There are 3 ways to turn a row about zero (a turn may also mirror it). The second row of each pair is the first, turned, with some noise. The first 21 pairs use one turn. New pairs use 2 turns, one after the other, and a turn may come again.
In the rows, 128 means zero.
Known pairs, each followed by its turns in order:
[116 148  91 103 124  98]
[125 134 107  81 124 150] => K

[ 80 101 145  98  97 139]
[ 72 112 147 112 132  87] => P

[140  81 109 142 172 175]
[161  75 175 149 140 141] => K

[148 155  87 101 144 148]
[124 148 120 178 102 147] => P

[ 85 154 176 125 138  86]
[132  68 130 175 124 153] => A

[ 99 109 165 113 105 123]
[108 106 146 153  98 112] => A

[100  91 149 179  91 133]
[142  75 125  88 139  88] => P

[ 87 151 145 116  80 159]
[126  77 168 101  98 110] => A

[115  83 169 175 116 103]
[114 131  91 165  66 130] => A

[121  96 128 115 134 173]
[149  90 128 154 143 138] => K

[ 93  80 156  99 139  89]
[158 154 123 115 199 115] => K

[ 96 112 114 173 127 101]
[174 167 141 125 110 132] => K

[100 117 135 147 101 103]
[ 98 101 109 134  98 131] => A

[176  81  79 174 164 159]
[160  78  64 139  85 169] => P

[100  89  77 134 160 150]
[101 112  57 139 104 120] => P

[ 90 168 157 109  84 121]
[115 151 175 129 154  80] => P

[ 84 137  88 147 125  85]
[162 171 122  91 115 157] => K

[109 170 157 152 163 175]
[156 170 130 103  74 100] => P

[124  85 114 108 133  79]
[159 133 132  84 162 110] => K

[144  89  77 101 121 158]
[ 95 182 154  93 141 114] => A

[126  89 105 131 129 119]
[ 88 154 122 128 122 134] => A

New pairs. What belongs after each?
[171 177 132 157  77 179]
[115 144 142 155 114  34] => P K

[103 102 153 180 139 133]
[ 97 147 152 148  93 105] => K K

[132 180  95  85 172 152]
[190 165 158 175 148 127] => A A

[ 82 145  85 103  89  96]
[132 119  92 147 126 202] => P A

[ 85 104 104 155 179 112]
[136 120 136 142  64  77] => A P

[179  98  78 162 101 152]
[111 193 100 105  78 103] => P A

[139 150 139 119 132 115]
[102 131 135 143 128 131] => P K

[ 78 150 135  76 176 118]
[135  59 146 107 157 168] => P A

[177 158 127 119 145  91]
[ 83 154 150 114 154 106] => K P

[147 162 128  97 149 163]
[161 123 168 134 129  88] => P P

[170 103 125  84 151 140]
[143 114 100 183 114 149] => P K

[ 91 136 122 180  98 175]
[ 97 122 156 118 130  59] => A A

[154 137 128 139 107 127]
[104 134 110 130 155 132] => A A

[107 100 173 150  83  95]
[114 154 156 196 147 135] => P A

[103  88 106 110 146 107]
[103 131 155 102 131 174] => P A

[157 123  82 141 101 172]
[118  96 156 141 186 110] => A A

[ 92 147 137 128 105 174]
[125 121  98 139 161  79] => A K

[138 160 147 125 111 102]
[123 107  91 122 139 151] => A P

[134  80 112 135 111 170]
[104  72 116 124 144 118] => P P

[105 135 123  81  80 142]
[100 116 138 189 108 132] => A A

[167 163 102 127 125 180]
[188 127  87 155 134 111] => K K

[ 79 128 122 127 167 123]
[183 146 155 123 129 124] => K A

[ 82  98 180  78 149 169]
[168 105 179  60 137 109] => A P

[100 148 142 149 148  79]
[ 69 142 114 136 121 158] => K K

[160 166 164  92 135  88]
[130 166 108 111 167 181] => K K

[104 165 120  96 158  89]
[159 189 117 146 118 108] => P P

[ 80  87 147 113  78 141]
[137 101 185  89  82 131] => K K

[133 116 128 160 132 144]
[137 105 118 109 126 106] => P K

[125 152 100 152 179 131]
[ 99  77 138 146 116 147] => A K

[102 171 173  99 121 107]
[133 177  95 146 118  86] => K P

[158 125 174  90  85 143]
[119 130  63 128 173 114] => K P

[110 131 137 107  92 164]
[104 118 158  99 155 135] => A P

[165 137 147 130 105 146]
[166 161 119 113 127 122] => K K

[ 91  78 131 146 123  96]
[167 144  99 143 179 114] => K A

